There are 5 ways to turn a row about zero (a turn may also mirror it). The second row of each pair is the first, turned, with some noise. The first 50 pairs use one turn. New pairs use 3 turns, one after the other, and a turn may come again.
Known pairs, each followed by its turns in order:
[ -8   2  -6 -26  11   8  -9  12  14]
[ -9   8  20   6  -3  22   2 -17   4]
D

[  8  -4 -10   4  13 -20  16  21   1]
[  5  26   2  14   8  -8  -5   1 -19]
H

[ 16   4 -13   3  14  -3 -12 -10  25]
[ 11   5  10 -22   1   6   7  -8  25]
D

[  2   2   7   6 -16   5  -4 -15   3]
[ -9  -9   0   9 -14   7  -3   3  11]
M

[ 1  3 -6  2 11 -8 -5  5 18]
[-16  13   6   9  -1   5  -5  -6  -7]
H

[ -1  -1   7   2 -21   3   1  -4  17]
[-11   2   4 -21   4   1 -12   7 -11]
D

[-15   8 -10   8 -15  -2  -6 -23 -12]
[ -1 -16 -11  -9  -9  12  -3  21  14]
M

[  4 -23  11   7  21  12  18  17  14]
[ 12  -8  19 -19  13  27  -7  13  -1]
X

[ -4   8 -17  -8   1 -20  15   7   0]
[ 2 24  2 12 17 -7  7 -6  1]
D

[  6  18 -12  14   0  -2 -16  -3   0]
[-10 -20  12   3   1  10   9  -5   4]
T

[ -5 -15  -5  12   7   2   3   5  -3]
[  5  15   2  -6  -4  -5   8 -11   0]
H

[ 15   6  20  -1  -6  25  -3  -7 -16]
[ 4 15  2  6  6 15 20 21 18]
T

[ -9 -12   3  -7   4  -6  -9   9 -10]
[ 12  -6   8  -3   2 -13  -5   6  -9]
M

[ -6 -11 -18  24   3   7 -18  -6  -1]
[  9   0  -2 -13 -26  -2  -7  -2  21]
X

[-13   2 -10 -14  25 -15  -6  15  -5]
[  9  -3   4  -6   5  -7   6 -16 -32]
T

[ -6  -7  21 -23 -12  -1   6 -10 -10]
[-13  15  14  13  -2  -3   0   7 -25]
X

[ -5 -10   0 -15 -27  -3 -10  -4  -4]
[-19  17   0  -1 -16  -1 -11  14  -8]
D

[ -8   2  -4   1  -9   0 -12  17  27]
[ -7   6  22 -19   4  12   9  -2 -11]
D

[ 14   6  14  15   9  -8 -10   4  16]
[ -7 -11 -10   2  27   2   3 -11  12]
T

[-15  -5   2 -16 -13   7   4 -11 -22]
[ 15  18  14   3 -17   8  -5  12  -6]
T

[ -6   7  -5  -5  -1  -4 -16   7  21]
[ -6   2  12 -20  -9  -6   4  -7   9]
M

[ -7  -8 -13  -6 -21   5   5 -17 -17]
[ -9  24   9  -1 -18 -12  15  -7   2]
X

[-9 11 -3  3 20  9 -6 19 -2]
[ 11  -7   8  13   1  16  15 -10  -4]
D

[-27  -3   4   2  16   9   0  12 -11]
[ 18   4 -10 -18   0  15  -2   0 -20]
T

[ -4  22   4   8  13  15  21 -30  17]
[-32   0 -12   1  -2  32  17  -1  -9]
M

[  6  -2 -10  -6 -14 -23  -4   6 -10]
[ -9   3  24   3   3  -9 -11  -5  -6]
T

[  2  20 -16  19   2  -5  29  21   6]
[ -2  34 -13   2  19  12   1  20 -13]
H

[  2  25  -8  11  12   5 -28 -11  29]
[ -4 -26 -13  12  -5   3 -25 -22  23]
X

[-11  10  10   4  -2   6 -10  -2   8]
[-16  -6 -11   1  -9   7   5   0   7]
H

[  8  -6   1   2 -15   2   4  18  -4]
[-3 -5  8 -7  5 -9 14 16  3]
X

[-16   8  -5   1  19 -19 -17   0   3]
[21  7 24 10  1  4  7 10  9]
D

[ 11  -4 -11 -13   2   9   6  10  -1]
[ -5   3   0  -6  -6 -17  11   9  -6]
T

[ 28  -9   5  -3 -12  12   2 -23 -23]
[ -8  -3  23 -11 -15 -15  17 -20 -19]
X

[ 15 -16 -10  10  -2  -1  -7  18   0]
[  5  11   1   4  19  -3   6 -21  -3]
H

[ 10  33  -3   0  -4  -5 -14  -2  -8]
[-12 -14  16  21   8  13  16   2  -7]
T

[-12   6 -16   4  15   5 -12  -9  -5]
[  4   5  -7 -22  -8  12  -2  10  -8]
M

[ 12  -3   5 -11   1 -15  28 -22  -3]
[ 17   2  18   9  -1  -9 -18  26   9]
H

[ 11  14 -13 -17  -9  14  21  -6   4]
[ 8 -6 11 -6 15 25 -8 20 -4]
H

[  1  -9   6   9 -17   3  14  19  33]
[  7  20 -12  22   5  28  -1 -11  13]
H

[  3  -4  17  14 -15  10  -1   7 -15]
[ -5  -2  -9  22  -6 -16 -13  10   1]
M

[  0   5  11   1 -11   4 -25  28   8]
[ -9  12  15  -4 -11 -31 -12   0   8]
M

[  4  -6  17  -5  -2  -6  -1 -26  -3]
[ -3 -24   4  10  -3  17  -9   0  -5]
M

[ 3 15  8  5 21 -9 -4 -4  5]
[  9 -15 -13   7   5   9 -10 -10  -5]
X

[  9  -2  -7   6 -22   5  14  -9   0]
[ 12   3  -3  -6  16   8 -10   7  18]
H

[ -4  -1   8   0  -9  -2  -8 -14  -1]
[  2   2   1  -5  -6   1 -13  15   2]
D

[  3  32  13 -11  14  11   3  18  -4]
[-18 -18 -23   1  15  14   6   4 -16]
X

[-13  -6  -9   6  13   6 -15 -10   7]
[ 20   0  13  -4 -15   4  -3  -6   1]
D

[ 17  11   0   2  -4   3   6 -11  12]
[ -4 -12   8   8   7  -2   6 -17   7]
X

[-11  16  -9  17 -15 -10   7  -1   3]
[-13  -5 -18 -10   4  -6   7   4  19]
M

[  7  21  -5  10 -22  16   3  24  -1]
[-26 -13   0  -5  -1   8   3  31  -4]
T

New pairs, each followed by its turns in order:
[-12  -7   5  -5   2 -14  27  19  -1]
[-20   1  -4  -8  -1  -6  11  21 -20]
X M H

[  2  -2  23 -24   3   4   3  11  10]
[  5  -7  -4  -6  24 -16  -2 -18   9]
T D D

[ -6 -19  -8  11 -11  11   3 -13 -15]
[ -1  20  -7  13 -21   6   6  -3   8]
X M H

[-5 -4  0 17 -3  8 -6  5 -6]
[-6 -9 -7  2 10  1 -7  8 -4]
T M D

[ -6  -4 -15 -15   1  15   9  -7   8]
[ -8  -4 -17   8 -19  -3  -1  -6  -2]
T T H

[ 16   3   1   1 -13  -7  -5  -3   7]
[ -2  -3 -13  -2 -11   7  -7  13   7]
H H H

[ 7 12  0 11 -7 14 -4  0 -7]
[ -2  -3 -13  -5  16   5   8  -6   5]
D M D

[-5  3  8  9  3 -6 -5  6 19]
[ 5  6  8 12  1 12 -9  5 12]
T M M

[ 8 -1 -1  4  6  0 11 12 -4]
[-12   1   3   9  -5   0   0  -3 -10]
X T T

[ 8  9 10  3  3 25  8 -1 16]
[  1  -2 -18  12 -13   4  20   0  10]
M D D

[  6 -22  12  14 -10   9  -8   7  -4]
[ 11 -19 -11   1 -13  -3  -9   5 -19]
T H D

[ -8  -2 -11 -11 -20  15   5  -1 -17]
[ -5  22 -12 -12  14  -5 -15  -5  -6]
D H X

[ -6  15   4   6   6  17  -1 -12  24]
[-13   5   0 -11 -25  -5  -4  -4 -20]
H D X

[  4   9 -12  -5 -18  10 -18 -28  -2]
[ -5  -7  16   5  31  -3  14   8 -18]
X D T

[  8   3  25  25  -4  10 -17   4   7]
[ -7  19   9  24 -15  17   8   9  -2]
T M T

[ 2 17  5  8 14 -9  1  0 -1]
[  7 -14 -10  13   5  -8   8   3   1]
H D D

[  3   4 -21 -19   4  -1  10 -23   0]
[ 19  -2 -10 -17  -9  -1   3  22  -9]
X M T

[ -6  24 -15  -4 -12  -5  25  -8   0]
[  1 -25  -7   1  -5  16  19 -22  -3]
T T H

[ 26   2  -7  -4  13  12   3  -8 -25]
[ -5 -27  15  10   3  17   4  13 -16]
M M T

[  0  -2  14   6  18  -3  -6 -14  15]
[  4   8   5  -1  -3  10 -22   2  16]
T T H

[  2  -9 -17  -1 -13  -8  19   5 -13]
[-24  -3  -5   1  10   1  15 -10  -4]
D D T

[-14  -1 -10  21  12  28 -10   6 -20]
[  7 -31   3   2  -4  26   7 -20   2]
H D T

[-12   9 -11 -23  -5  -1  19  -2   0]
[ 13  -6  -7   4 -12  -4 -18 -13 -20]
H X H

[  6  10   7  15 -20  10 -21  -4 -22]
[-26 -15  18   8   6   4  12  17  -7]
H X H

[  8 -27 -17  -5  10  16   2  -4  22]
[-22  -1 -20  -5  -7 -17   3  13  23]
D X H

[  5   8 -21   4  -3   1   4  10 -11]
[-11 -10   5   0  -9   9  -1  18  -6]
M M H

[ 3 -5  0  0 11 -4 -6 27 -5]
[-17  -1 -12   3  -5  -4  -2 -10  17]
D T X

[  2   1  14  -3 -10   3  -8   2  -5]
[  7  -9   3  -4   3 -11   0  13   6]
M X X

[ -2   7  -7   8 -11   0  10  -2  21]
[ -3   2   0 -10 -11  17  -5 -16   1]
H X H

[  1   6 -11  18  -3  -9  -6   3   0]
[-7 -6  7  6 17  0  1 -4  3]
T T H

[ -5  19   8   1  -7   0 -16  -4 -10]
[  5  16  17 -11  -9  -5  -3   0  -2]
T D X

[ 14 -22  21  -3  10  15   2  10  12]
[  0 -18 -14 -13  20   4   4 -16 -15]
X T X

[-15   1  -5 -10  11  17   0  -2  -1]
[  4   9   9   3  16  11 -13   0   2]
D H X

[  2  -9   8   3   2   7 -17  -1   1]
[ -3   8 -10  -1   8  14  -1   0  10]
T H T

[  7  12   6   1   3   6 -12   3   5]
[  2   2  10   0  -6 -12  -5  -1  13]
T D H

[ 18  25 -12 -20  -7  20  15   7  -1]
[ 10 -22 -24  19 -19  10   9  -4  -1]
H D M

[ 11   4  -5 -25  16  -9   9 -13 -12]
[ 19  20  -2 -20  13   1  -8 -14  -4]
T D M

[ 7 16 -5  1 -6 33 -5  1 17]
[ 11  22  -4  18 -12   6   6 -10 -22]
T D X

[  0 -23 -17   6 -11 -14 -14  18 -11]
[ -5  -3   4 -17  12  11   9 -23 -24]
D D T

[ -1  10  -4  -2 -22 -17  10   3   7]
[ -6   4 -21  -6   8   6  -8   3 -17]
D M X

[ 13   7  -3   5  12 -18   5  -1 -10]
[17 -7 18  7 -8 -5  6  2  5]
M X T

[ 0  6 -4  7 -3  5 -6  9 17]
[  7  -9   0  -4   1  -3 -15  12   8]
X M H

[  8  -3  -5  11  11  -9   2 -14   5]
[ -2 -12  -1 -10   2  11  -8  10  -9]
H D X

[-10  -7  -1  -8  22   0 -14  -1   0]
[ -2 -23   6  -1  -2   3  13   6   0]
M M D

[  5  -6  -6  -8 -20  -2  -3 -12  18]
[-11   7 -10  -4  -8   6 -14  17 -14]
H M D

[-15   9   9   6 -15   6  24  23 -20]
[ 15   8   0 -21   0 -14  28  16  10]
T X M

[-6 -2 16 -5 -4 -9 -5 10 10]
[ -2 -16   2   2 -11 -11   1   5  -7]
D D D

[-11   1  14  -2   5 -15   4 -11  -6]
[  7   0   8   9   7  -5   0 -22  -3]
D X H

[23 20 -6  1 23  7  5  2 -3]
[-14 -16  15 -20  -3   2   9 -13  11]
M D X

[ -9   3 -12   1  -8  -7  13   8  21]
[ 4 10  3 -9  8 -4 13 21 10]
D T H

[ 14   3  -5  -9  -4 -19 -11  10  -7]
[ -2   2  -1 -18  20  -3  -7  -8  10]
T D T

[ -6  18   5  -4 -16  -1 -21  -4  -6]
[ -3 -11  14   6  -5  20 -13  11  11]
H H M

[ 16  -4   1 -18 -17   6  -2  11  -2]
[ 10  13  -1 -14   5   1  -8   2 -23]
X M X

[ 10   5  -6 -26 -11   6  21   6   6]
[20 22 -2  9 -2  4 24  1  5]
T H D

[ 11  14  11   2  15   0  28  -1 -15]
[ -6  10 -25   8 -10   3 -20 -17   0]
M T D

[ -3  -8   5 -15  11   4  -1  11  -5]
[-13   2   0   8 -11  -2  10   7   6]
D D D

[-18 -20   9  -3   1   1  -4   4  -6]
[ -6   7  -6  16   3   7 -12 -15   4]
H X T

[  8   7   5 -17  -6  20  15   4  24]
[-13  11  -4 -12  30   6   2  -2  15]
H T X

